The first 4 rows are patterns. Each new row is the sum of 2 different patterns, raised or lowered, with some noise. Before adding, each is slid sideways (what falls off one end comes back at the other) and multiplied by a number that may be negative. Names go in the order of the patterns.
Known rows, each followed by the names of its patterns:
[-14  -1   0  -7  -4  -5  -2 -44  -2   2   4   9  -9  -1  -8   0   9  27
   0   3 -12   2   3 -11   5  -2   3  11 -35 -12 -10 -22  -8  -5 -18   7
  -8   0 -22 -10  -2 -13]  R
[ 31  -5 -19   0   7  -2 -14  38  18   9   7   2   1  10 -10  10  28  37
   6   0   7   9   2  -6  -5   0   7  -6 -15  12  15   2   9  13  -5  -8
  -3   3  -3  22  -1   1]  B
[ 14  13  -2 -26  13 -32  -9  27 -28  -9 -11  -9  12   0 -18   5   6   5
   3   5  -5  -8   9   6   2  35  -5   2   4 -15  11 -13  -3  38 -13 -23
  -2 -11 -10  -5  -3   3]  P
[  1 -17   9  13 -19  44   6 -16  -2 -13   9 -18 -23 -38  -7   1 -37 -22
  -6  10  18 -31  10   7  19 -18  44  20  -4  -6   0  31  16   5  28 -13
   8 -10 -25 -12   6  -2]  U

New rows. What belongs after each?
[-22 -20 -29  10 -27 -42 -48 -31 -17 -25 -23 -24 -23 -34 -21 -29 -11 -13
 -31 -24 -27 -26 -31 -26   4 -12 -20  -9 -33 -20 -12 -46 -16  -9  -9 -21
 -20  -5 -37 -35 -27 -23]  R B
[ 25   6  13  14   5   9  11   2  -5   5  27  -4  30   9 -21  26  14   9
   5  -3   9  20   3   2  -2  -3  -2   8   9   3  -2   1 -15   6  -6   0
  18  -6   9  18 -23  16]  B P
[-25   8  -9 -32   4 -13 -30 -29 -24 -13 -31 -29 -74 -35 -27 -64 -42 -28
 -26  -1 -48 -12 -33 -14 -34   3 -15 -23 -23 -25   1 -11 -17 -32 -31 -12
 -22 -31 -36 -17 -26 -18]  R U
[ -2  -6  -8  -5  20   5  -6 -30  15 -43 -18  23 -24 -10 -21 -15   7 -12
 -13  -1   7  10   6  -3  -6  -8  12   1  -4  35 -22  -2   8 -15  12 -16
   1  38   0 -18  -5   3]  P U
[-10  17   6  -8  11 -14 -32  20   1   5  -8  -6   6  -5  25  -4 -19  -7
 -16   6 -11 -25 -34 -10 -29 -26 -21 -10  15   3 -16   5 -25  18  -1  31
  18   0  -4  -1  16  -1]  P U
[  7   7   6   4   5   2  14   2 -10   9  -6  11   3   6  23 -16   8   5
 -20  15  22   4  19  10  -1  -6   2  -1  -3   6  24   4  29  12 -12  29
  19   8   6  -1   4  12]  B P
[ -3   3 -16  -9  -5 -37   3  25  17  -8   1   4 -37 -18 -18  -5  -7  -2
  -2 -17 -21 -35 -53 -14  -6 -21  -5 -10   3 -13 -10 -11  -6   2 -14 -16
  -9 -15 -16   1 -25   0]  R B
[ -8 -10 -21   1  -5  -1 -17 -15   0  -2 -20 -12  -3 -14 -13  -2   1 -34
  -6   1 -14   6  -9 -24  -5   9   3  15  -1   8 -35 -12  -5 -15   0  -4
  -6  13 -35 -28 -34 -23]  R B
[ 11   8 -10  30  13  -3   3   8  22  13   7  23 -24  11   0  -8   3   5
   5   3  -4  16  26  -7  35   5  -1   7  -6  16  -6  -7 -12 -14   0 -20
 -19  -2  10   9  -9   9]  R U
[-29 -29 -39  -7 -29 -43 -37 -37 -24 -26 -28 -20 -42 -29 -49 -46 -41 -46
 -33 -25 -41 -33 -26 -36 -32 -40 -45 -39 -41 -31 -46 -39 -55 -50 -48 -53
 -43 -39 -33 -28 -45 -26]  B U
[17 16 23 22 21 23 10 21 23 19 14 16 18 18 17 18 21 17 19  7 33 18  6 17
 20 21 15 20 22  0  2 13 14 20 17 12 25 12  8  2 12 28]  R B
[-28 -28 -15 -24 -26 -32 -25 -36 -15 -46 -26   2 -34 -24 -30 -22  -2 -27
 -40 -18 -20 -25 -15 -11 -20 -26 -12 -28 -17   3 -42 -16  -6 -30 -17 -28
 -13 -16 -38 -40 -26 -29]  B P
[-24 -11 -38 -32 -38 -15 -18 -37 -35 -10 -20 -31 -20 -19 -33 -38   2 -28
 -38 -18 -43 -26  -7 -30 -50 -41 -50 -36 -47   8 -21 -28 -19 -36 -31 -28
 -51   4  -1   4 -11 -26]  R B
[-21  -9 -15 -10 -17 -23 -12 -10 -20 -16 -34 -49 -28 -25 -23 -16 -34  -3
 -14   3 -30 -26  -1 -16 -25 -23 -26  -7 -25 -24 -30 -42 -40 -25 -13  -7
 -23 -33 -31 -19 -25  10]  R U
[  5   6 -20   9  10  16  37   1  22  15 -22  20  28   8  19  21  10   6
  11   1  -2  15  38  -6  36  15 -16  34  26  17  18  10   6  18   4   5
   4   0  19  20  19   3]  B P
[38 49 29 31 44 37 32 32 30 49 25 26 42 42 41 28 35 33 25 47 39 43 61 41
 36 40 32 47 30 33 58 21 27 42 34 38 33 42 45 56 44 37]  P U
[-14 -33 -22 -17 -38 -12 -12 -18 -28 -16 -18 -35 -20 -18 -29 -23  -6 -21
 -24 -28 -41 -11 -17 -16 -23 -23 -27 -27 -45 -28 -24 -28 -30 -21 -14 -23
 -25 -26 -38 -12 -30 -32]  B P
[ -3 -13  24  31  20   6  23  33  -2   3   8  23  21  16   3  16  19 -11
 -18   3  22  -8  -1  16  23  19   1   3  17  15  10  -1  17  18   9  16
  22  18  18  13  -8  23]  B U
[-12 -14   5 -27  -1   8   9  27  -1   2  17  -4 -13   0 -20   1 -18  -4
   7   2   3   9  -1 -17 -12 -12  -4 -13  50 -12 -14  10 -26 -21 -11   2
 -15 -32  -7   4  -7   6]  R B
[  9   0   9  16 -36 -18  -2  11  -3  19   0   1   8 -14 -23   3  -1   0
   6   1   8   7   3  -3  13  23 -11 -12   2 -20  -5   9  10  16  -3  16
 -14 -12  11 -12  10  28]  B P
[ 47  19  27  52  19  20  19  37  39  11  18  45 -16  13  35  21  31  12
  71  36  43  18   7  52  35  28   8  -5  15   9   9  13  29 -19  12  14
  23  14 -17  39  24   4]  R U
[27 44 24 10 -4 23 36 28 25 45 36 40 33 20 43 40 20 34 26 16 19 33 36 34
 28 36 18 39 31 -7 43 38 30 38 24 42 -7 12 30 25 23 33]  B P
[-15 -18 -10  -5  -9 -12 -35 -26  -6  -7 -24 -11   5 -12 -12  -1  19 -34
 -19 -22 -12  -9 -17 -12  -2 -14 -20 -60 -21 -14 -27 -21 -13 -16   0 -13
 -13 -18  -5 -18 -28 -19]  R B
[-14  11  18  25 -10  -3  31  17  26 -24 -24  24 -30  -9 -39   7 -19 -40
 -24  -6 -19 -48 -28 -16 -35  15  -5  -1  -5  14 -42 -15  12 -16 -27 -32
   2 -42 -15  -8  -3  10]  P U
[-10  -7  23  12   5  21 -17   6  -3 -29 -20   2  -8  -7 -14   9  10 -21
  34  -8 -15  -4 -26   7  -9 -22 -35  -8   3 -50 -28 -12   3  10 -28   1
   7   9 -29  17  12  -6]  B U
[-11 -11  -2 -11  -6   5 -26 -20   5 -21  -6   2 -14  -2   2  -8  -3   8
  -6  -3  -8 -11   6 -10 -12 -18   4 -21 -15  11  -7  -6 -19 -21  -5 -25
  -5   7  -9  -8  -4 -15]  P U
[-13  -8 -13  -9 -21 -16 -15 -26 -25 -13  -4 -22  -2 -12 -25 -20 -10  -8
  -8 -15 -17  -8 -18 -15 -11  -2 -15 -10 -16 -16 -15 -20 -26 -11 -13 -11
 -24 -23 -12 -21 -31  -9]  R P
[  9 -17  -9  23 -10  20 -25   3 -41 -25   0   4   1 -27  -5   6 -26  -3
   2  -9  19  32 -23  -2  -7  11   0 -11   8 -36   2  20   5  17  -9  14
  27  41  10  25  34  24]  P U
[ 11 -20 -10  -4   2  11  -9  -2   5   9  -4  17  10  -3  -3   4  14   7
  14   8  -1   5  -7  -4  -8   0  12  -3 -13   4   2  -9  15   2  -4   5
   2   4 -14  -1 -22  -4]  P U
[  4   1 -10  -8  11  -4  -1  -4 -10 -22  -1  -1   0  -8  -6 -13  -4  -2
  -6  -4  13  11   5  -7   8  11   9  -3   7  -2  12   2  -9  -1   8  10
  -9  16   4 -12  11  28]  R P
[ -8  -4  -2 -11  -6  -2  -2   1  -7 -13  -8 -15 -14  -4 -17  -2   6 -10
 -24 -10 -10 -14 -12  -7  -5  -3  -3  -9 -16 -19 -17  -8   5 -11 -12  -9
 -12   0  -2   0  -3   0]  R P
